The first 6 rows are patterns. Each new row is the sum of 2 different patterns, raised or lowered, with some noise. Before adding, each is slid sideways (what falls off one end comes back at the other) and multiplied by a number that may be negative. Names go in the order of the patterns.
Known rows, each followed by the names of its patterns:
[ -1  23 -16 -11   3  10   7  14   5 -10 -10  -4   4  -5  -5   0  -6  -9
 -15  10 -22  -1  14 -13  12  -8   0  -6  25   0]
j_952
[  2 -12   0 -11   5 -16  -3  22   5 -10 -25  19 -14  12   1  20  -6  13
   3 -22   6   3  -9  -1   9  -1  19  -5  -3  26]
j_376
[  3 -11   2 -14   4  21  -3  -3  17  -8 -10  -1   7 -11 -17  -1  18   5
  -8 -19 -20  -5  18   0 -12  15  17   0   4  -4]
j_80
[ 12  14  -2   8  -1  -6  23  -6  -7 -15 -17   3  12  -8  -5 -22   3   5
   2 -12  -2  18  12   3  44   4  12   5 -25  -9]
j_92
[ -1 -11  -5   5  26  27 -10   8   7  12  -8  10  23  11   3 -10  26 -28
  -8 -32  15 -11 -19   7  -6 -28  -8   1   2 -14]
j_325
[  1  11   3   1 -11  15  15   2   1   4   5  -9 -17  -2 -10  18   4  -6
 -25  11 -12 -21  20  -3 -44  24  10 -10  -2  -6]
j_541

New rows, each followed by the names of its patterns:
[-13 -17 -25 -30 -24  -8 -24 -30 -18 -17 -21 -13 -14  -9 -25 -19 -30 -17
 -17  -3 -34  -8  -2 -32 -22  12 -29 -20 -10   1]
j_92 j_541
[ -7  -2  -5   0  -2 -16   4  -7 -15   0  -5 -17  -6 -14   1 -17  -3   1
 -12 -12 -22  -4 -11   2  -6   1  -8   5  -5 -29]
j_376 j_80
[-25   2  25  41  -3  48  26  41  32  22  26  -1   8  44  39  11  14   8
  26  33  25   1  -3  17  39  16  57  13  38  16]
j_92 j_325
[ -5 -39  -8  22 -11  -1 -28 -21 -16  31  -4 -15  29  -7 -14   0   2   3
   2   2 -23 -11   8  -2 -13   4 -10 -18 -16 -15]
j_952 j_80
[-28   7   1 -18   0 -10   4 -33 -25 -39 -13 -23 -43  -7  -5 -41 -23   0
 -21 -33 -17 -18 -29 -25   2  18 -22 -16 -26 -24]
j_80 j_325
[ 11  10  -1  -7 -20   3  -2   8  -8  10   5 -17  -4  19  -3 -15  19   5
  17  -4   2  10  -3  11   7  -2   0  -1   7   2]
j_325 j_541
[-37 -19 -31  -4 -27 -30 -18 -17 -32 -32 -24 -19 -47 -24 -30 -25  -6  -7
 -17 -33 -18 -23 -17 -22 -27 -10 -15 -13 -16 -12]
j_92 j_325
[ 13  17  18   9  -6  16   6  17  18   3  -3  17   3 -11  23   8 -27  32
  21   2   6   2   8  17  16  16   6  18  22  14]
j_952 j_541
[  1   9   9   2   4  32  13   4  -7  20   2   1  18   3 -29   4  18  -4
   3  -2  13   8  -2   2   1  19   2  23  13  28]
j_325 j_541
[ -7 -15 -13   7   3 -15 -34  10  -9  -9  -8 -21 -38 -34  -3 -20 -25 -22
  -1 -22 -34 -23 -13  -9 -47  14 -12  23 -27  -5]
j_325 j_541
[ 13  -8 -32   7  -2  12   1  17   1  10  -4 -22   8  11 -18  18  16  22
  12   6  10  25   8   9   7  -6   7  -4   1  29]
j_376 j_325
[-10 -12  15   3   2 -29  -4   9  18 -34  -2  20 -11  11  37 -45 -17  12
 -21 -16  -9 -22  -6 -13  11 -23 -12 -15 -26 -12]
j_80 j_541
[-13 -17  17  14  11  13  19  37   6  17   5  33   4  14  17   6  25  13
  18  33  17   7   5  14   3   2  10  27  17   1]
j_952 j_80
[-18 -45   5  -5  13 -28  17   8 -43 -12  33 -13 -38  33   5  33 -20  -2
  13 -11  13  11  -8  -9  -7   5  -8  16  16  -8]
j_325 j_541
[ 38  41  10  10  19  27  19  31  31  12  16  14  22 -13   9 -10  27   5
   9  19  18  -5  -3  16  17  -6  20  12  11  13]
j_80 j_325
[ -2 -14  10 -31  -7 -36   8  -7 -23   6 -13 -23 -12   7  -3 -17   3 -21
 -14  -1  17  17  -7   3  -4   1 -11   5  10   0]
j_952 j_325
[ -8 -10 -24 -19   3  -4 -14  26  -9   1 -18 -28 -25 -11   1 -24  -5 -16
 -18  -8 -20 -23 -40 -23  -9  -7 -28 -23 -42 -15]
j_952 j_92
[ 11   0  -4  -6  10  -5 -15 -11   7  -4 -14  28   2  31 -11  12  13  12
   9  22  20  -5  -3  16  10  13  12   3 -20 -19]
j_952 j_325
[ 11  10   9   3 -13  -8  10   7  -5  -5   6  -1  -7  -2   8  17  -6  22
  -1  19   0  19   8   8  16  11   7  26  -5   7]
j_325 j_541
[  6   2  21 -14 -19   8  14 -10  15  16  -7   0  -5  17  -1 -16  -2   4
  10 -25  22 -27  -1   0  -6   5  -8  17  -6  25]
j_952 j_376
[ 6 23  0 -8 16  5  1  2 30 14 -2  3 17 28 -8 43 27 50 -3 37 32  2 30 31
 28 16 18 13 15 27]
j_952 j_325
[ 25  22  -7  14   4   7 -16   5  -3 -20  18  -4   2  26  12  -5   1  -4
   6   9  -6 -10  16  11  22  13  15   2  -4   7]
j_376 j_92
[-27 -41 -19 -11 -25 -29 -38 -18 -15 -21 -22 -19 -25 -32 -40 -28 -33  -6
 -15 -37 -39 -16 -43 -39 -14 -24 -65  -2 -27 -35]
j_952 j_541
[ 11  -8 -11  16   8   6   2  18   4  -6  -2  16   6  -5  35  10  36  -3
  19  21  20  15  28  29   5   6  20  16  21  23]
j_952 j_325
[-21 -14   3   2  -6   9   1  -6  13  -5  -7 -13 -15   5  13 -14   4 -21
  -5   6  -7  -9  -4  14  -4   2  30  -7  15   4]
j_952 j_92
[-18 -44 -26 -17 -35 -49 -26 -21 -23 -22 -18 -25 -13 -16 -45 -22 -11 -45
 -19 -13 -20 -29  -9  -5 -25 -43 -29 -14  -6  -6]
j_952 j_80
[-19  -4   5  10  -5   7  26   8  11 -12  11 -24  -7 -38  19  -2 -16   2
   1 -14  -5  -9  -2  -8  11   3   2  -6  23  31]
j_80 j_325
[  7  27   7   6  13  46  13  12  38  -2  -1   7  22  14  34  18  -1  -7
  16  11   1  16  11 -13  14   1  17 -11  11  25]
j_952 j_541
[-34 -39 -23 -18 -35 -24 -30 -27 -17 -35  -1 -26 -21 -42 -42 -35 -36 -13
 -25 -27 -36 -35 -25 -37 -30 -31 -35 -32 -20 -32]
j_952 j_92
[ 22  15   8  -3   4  -6   7  25  16  11  12   9  10   9  16  11  13   1
  33  12  -4  10  -8  15  17  13 -14  15  15  -8]
j_952 j_80
[16 11 31 12 24  7 17 13  2 27 20  3 18 27 12 34 17 20 30 31  4  5 11  9
  8 15 37  3  7 -7]
j_952 j_376
[ 15   5  15 -17 -11   7  22   1   9  14 -16   7  34 -30 -15   6 -21   2
  -8 -12   8   3   1 -21 -13  -7  -3  -2 -18   8]
j_92 j_541
[-19 -22 -20 -15 -12   0   4  -8 -21   2 -12 -30  -3 -13  -4 -15 -16 -25
 -27 -18 -51   3 -11 -28 -20 -25 -41 -24  -8 -10]
j_952 j_325
[ -8  22  -2   7  -3  27  -1  13  18   1  11  32   4  10  24 -21  18  40
 -29   3  26  10  24   7  17  10 -11  12   8  21]
j_376 j_541
[-12  -6 -22 -11  20  -5 -20   2  -5  -3 -13  -8   9 -10 -13 -32   8  -4
   0 -10  16 -16  -4  -6 -16  -9 -12 -11   1   2]
j_376 j_80
[-20 -62  17 -30 -44  17 -17 -77   9   5 -16 -19 -14 -16   0  -1  18   6
  -3  14   3   6  -9   5   6 -14  -6 -27  36 -28]
j_325 j_541
[ 20 -14 -16  31  12 -30  32  17  -5  17   1   4  10   2   9   6  18  18
   0   9  10  11  -6  -8  14   4  26  32   4  -8]
j_92 j_541
[  4 -33  -1 -13 -16  12   1   0 -26 -17 -12  -3  -1 -25   9  18  10  18
 -21 -15  10  27   2   8  15 -23   6  39 -39 -19]
j_92 j_541
[ 27 -29 -28   1 -17  -8 -17 -12 -16 -12   7 -36 -34 -14 -12 -15 -11  -3
  -1 -15  -6 -26 -18  -9  10 -25  -7   0 -27 -20]
j_952 j_541
[ 27  20   2  10  -7 -23  30  16   9  -3  30  20  -4 -10  11  28   6  53
  25  27   0  33  20  -4  20  37  24  11  21  24]
j_80 j_325
[  5  -3  10  13   7 -21  -7   5  18  -6  -6   8  24   4  -5 -22  -2 -28
  20 -16   9  35  -7  -6  27 -16 -10   9   8 -11]
j_92 j_541
[-16  16  -4  13   1  11  10  22   4  20   3 -18  -9  11   6   2   4  -4
 -20  -5   0 -10 -13 -18   3   2 -18 -12 -17   4]
j_92 j_325
[-17 -23 -35 -14   2 -12 -12 -34 -26 -15  14 -34 -12  -5 -48 -17  28 -46
 -33 -22 -17 -11 -22 -35 -24 -11  -3 -33 -12 -21]
j_92 j_541
[-36  -3 -11 -14  -9  22 -22  14 -13 -24  -5  14 -13  -9  18 -18   1 -10
  -1  19   5 -14 -14 -24  -5 -18 -13   7  -1 -18]
j_952 j_376
[13 18 24 32 29  9 23 12  6 13 31  8 25 28 11 18 49  0  0 26 21 11 21 15
 17 15 28 17  7  6]
j_80 j_541
[ -5  -5  -9  18   7  -1  -3  -5   6   9  21 -18   9  23  10  -9  23  10
  -1   1   0  11 -34  -7  -6  17 -14 -32 -11 -10]
j_80 j_325
[ -3 -11  -3   6  14   4  -3  12   7  -3   4  -3  11  -1   1 -19   9  10
  -7   8  11 -19   5   5   2  -4  -9   1  18   5]
j_80 j_541
[-10  20 -20 -23 -13 -50 -40  -4 -12 -43  -2 -20 -31  -3 -31 -27 -30 -38
 -19 -15 -21 -20 -40 -20 -14 -19 -37 -31  -7 -17]
j_92 j_541
[  3 -19 -31   2 -30 -15 -26 -22 -34 -13 -21 -38 -18  -8 -16 -24 -30 -30
 -13  -5 -10   7 -20  -7 -11 -30 -19  -5  -1 -26]
j_952 j_92
[ 9 -8  1  9  8 18  4 12 14 -3  1  8 18 -7 15 12 32  6  8  9 -3 11 31 13
  4 17 26  9 16 11]
j_80 j_325
[ 13 -10   2  20  -1   4  13   4  -7   9  -5   8   8 -16   4  10  -4  12
  -4  26   8 -17  -9  17  23 -21  22  -8 -14  -5]
j_376 j_541
[31 29 20 32 35 27 39 33 42 27 48 27 44 35 25 46 62 19 17 50 15 27  7 33
 23 16 38 16  1 23]
j_325 j_541
[ -9 -25 -20   9  -6  -4 -14   4 -18  -9 -22  -1  23 -31  39   4  32 -17
  32  21  -6  25  17   3   4   8  20  16  15  -1]
j_952 j_325
[  3  12  12  23 -10   9   1  -1  10  13 -12   7  -3 -16   6  14   3   5
   3  12   6   6  10  14  23  10  41   2  -1  22]
j_952 j_325
[-20 -15 -16  -7 -24 -27 -21 -19 -28  -1 -14 -21  -8 -16 -18  -9  -8 -29
 -11 -21  -3  -3 -28 -22  -4  -9   2 -17  -7 -13]
j_376 j_92
[ 18   9  -6  -6   7  15  11   8   0  15  -3  12  -8 -12   9  -8   8   6
   4 -15  -2  -9 -21  16   2  -1  -4  -5 -17   2]
j_952 j_80
[  9   9 -16  18  -7  18   0  12 -18  -8   6 -16  11  10   3  -6   5 -13
  -5  22  14   0  -1   1   7  -6   5  19  15 -11]
j_952 j_376
[ -2 -11 -20   8 -10 -15   7   2 -37  34  21 -11  -8   2   6  23   1  -3
 -11  22  17  -5  -3   3 -19 -10 -22  -4   6  27]
j_92 j_541
[20 -5  4 -3  7  5 11 17  9 32 -7  4 17  9 15 26 13  1  0 11 12  9  6  6
 -7 -9  2 10 -9  3]
j_952 j_325
[-11  -5   3  15   8  17  13   5   7  -3  12   5   4   0   4   4  -4  16
 -19  14   9 -10   4   2   2  -9  32   1  -8  25]
j_952 j_325
[-18 -11 -27 -13   2 -15  -8  -7 -21 -10 -13 -14 -20 -28 -13 -10 -12 -11
 -21 -30 -25   5 -18 -18  -6   4 -16  -7 -15 -23]
j_376 j_80
[  9 -16   1  20   3  -7   0   6   4   5  -7  -7 -25 -34   8  -9  -9 -18
   8  -6 -24 -20  -8   8 -19  32   5  20 -18  12]
j_80 j_325
